The rows come from 4 hidden closed curves, with some noise, and rows from the same curve form a group. Each curve winds through 4 dimensions. The rows are also pushed far along 2 directions, which tell nothing about the answers.
In the rows, 128 means zero.
Known rows, each followed by its group:
[175 134 127 129 124 139 129 143 155 164  67 121 108 131 152] -> k_601
[105 110 102 143 125  97 106 106 128 173 145 133 132 149 119] -> k_681
[136  98 109 136 122 101 101 121 133 166 122 138 125 145 117] -> k_681
[122 150 139 137 136 130 145 147 134 122 141 116 131 126 130] -> k_601
[ 96 119 135 122 138 128 121 144 104  52 132 130 151 137  88] -> k_231
[140 135 128 130 135 144 158 130 139 131 122 129 134 112 128] -> k_20
[217 143 158 129 122 153 158 186 165 124  68 117  98 107 148] -> k_231
[129 134 168 134 119 140 139 155 130  69 116 110 137 118 118] -> k_601
[117 128 154 146 133 112 136 156 133 106 164 116 143 128 105] -> k_681
[123 134 126 115 139 130 135 130 116 117 161 138 127 122 126] -> k_681
[110 118 164 124 153 143 160 140 119  73 168 126 172 111  98] -> k_20
[133 135 140 143 136 115 134 144 143 153 142 116 132 132 130] -> k_681
[139  99 120 116 135 113  99 120 120 147 127 143 130 144 122] -> k_601
[127 104 151 133 117 123 124 114 130 131 143 126 144 121 124] -> k_20
[154 140 152 137 112 130 133 165 141 102 114 114 110 121 130] -> k_20
[144 140 148 109 136 147 146 151 117  75 149 133 122 109 124] -> k_231
[ 40  88 113 124 134 114  96  85  85  71 147 139 179 150  77] -> k_20
[121 129 110 131 115 109  97 122 123 146 121 127 111 148 134] -> k_20
[122 162 112 133 120 123 129 145 126 119 136 124 100 129 135] -> k_231
[110 123 130 129 125 127 114 121 122 115 105 122 137 141 123] -> k_601
[154 133 138 123 130 139 133 158 133  98  95 126 119 128 122] -> k_231
[153 113  91 108 137 119 104 102 124 199 126 152 108 140 151] -> k_681
[143 112 102 126 136 136 138  91 142 201 109 140 133 124 149] -> k_20
[111 142 140 132 144 124 132 141 126 121 147 118 140 135 124] -> k_601
[ 71 153 153 120 160 143 147 149  99  34 171 116 164 128  99] -> k_681
[123 108 133 119 143 115 115 139 113 108 157 138 142 137 105] -> k_601
[176 114 119 131 123 132 128 129 153 175  75 132 114 129 140] -> k_231
[ 71  92  55 131 101 100  83  56 100 153 123 157 125 150 107] -> k_601
[111 119 105 134 120 121 131 100 125 149 143 139 131 123 123] -> k_231
[109 115  96 129 115 119  96  89 126 169  89 131 124 149 142] -> k_601
[114 125 105 119 125 132 129 103 115 123 141 145 125 121 125] -> k_231
[130 147 150 129 139 126 144 156 127 113 172 120 128 120 127] -> k_20
[168 134 129 124 123 142 144 151 140 118  99 133 109 115 130] -> k_681
[103 108 102 106 146 115 101 102  97 134 164 151 137 144 116] -> k_681
[150 108 134 121 134 136 125 124 136 142  95 131 137 130 130] -> k_20
[100 129 110 128 137 107  95 135 113 118 125 127 128 160 114] -> k_231

New rows, each followed by its group:
[123 146 105 143 117 124 134 115 140 164 120 124 113 128 142] -> k_601
[ 44 113  48 140 101  98  85  38 103 180 129 144 129 156 125] -> k_601
[103 121 125 144 132 104 119 127 127 142 157 124 142 141 113] -> k_681
[ 81 112  92 138 113 106 107  72 116 169 150 138 133 138 127] -> k_20
[176 150 138 121 133 145 156 151 145 145 131 128 104 106 152] -> k_681
[111 119 160 134 114 119 135 137 114  74 185 126 139 110 103] -> k_601
[145 164 107 136 113 128 135 144 140 141 112 123  88 125 147] -> k_231
[139 130 108 106 132 135 121 115 118 140 129 144 110 125 143] -> k_231
[163 117 164 128 126 146 146 151 143 101  98 121 137 113 123] -> k_20
[ 92 122 125 126 154 110 107 119 115 143 154 125 153 154 120] -> k_681
[188 140 138 123 124 148 152 163 147 118  92 129 103 109 137] -> k_681
[106 135 128 126 140 116 106 154 112  86 130 122 131 151 107] -> k_231
[166 110 139 125 136 127 126 140 143 161 113 130 129 130 136] -> k_231
[121 127 165 128 130 117 116 159 117  80 156 117 137 132 110] -> k_20
[187 125 112 136 103 122 135 124 156 200 120 138  87 110 156] -> k_601
[136 134 149 129 151 124 130 149 135 143 139 117 138 138 133] -> k_681
[ 83 137 107 150 117 111 125 128 122 101 134 122 133 140 100] -> k_231
[121 121  90 124 119 125 125  90 124 164 128 145 118 125 136] -> k_231
[102 100 147 131 122 118 116 109 117 114 156 128 156 127 110] -> k_20
[171 138 155 147 126 122 148 166 160 155 130 112 117 117 137] -> k_681
[ 95 134 114 137 129 108 120 122 119 130 168 127 131 137 117] -> k_231
[109 143 126 135 138 124 133 133 129 131 141 121 134 133 128] -> k_601
[ 74 117 100 149 129  93  99 116 119 136 133 124 143 161 100] -> k_231
[ 41  95  90 122 149 115 111  60  90 127 168 148 180 146  94] -> k_20
[150 125  92 129 111 106  87 109 139 214  97 133  91 153 162] -> k_20
[ 85 113 107 132 114 113 102 102 110 111 125 132 136 143 109] -> k_20
[163 131 126 127 144 123 120 131 149 203 109 121 118 142 160] -> k_681
[187 158 143 138 120 133 154 159 162 172 129 117  94 108 163] -> k_20
[127 141 162 147 136 117 134 184 136  80 135 105 137 135 102] -> k_231
[131 125 109 141 119 117 133 110 140 176 138 131 120 126 135] -> k_231
[111 131 136 134 117 119 116 141 119  91 133 122 126 134 114] -> k_20
[ 37 118 126 137 127 106 119 104  89  65 205 129 165 134  84] -> k_20
[169 146 191 124 152 146 170 189 143  88 165 113 138 101 126] -> k_20
[125 146 129 120 139 137 144 134 122 116 156 131 126 118 131] -> k_681
[113 110 146 126 127 113 104 127 116 120 150 126 141 139 119] -> k_20
[153 118 196 127 145 138 155 187 133  55 149 115 156 111  97] -> k_231
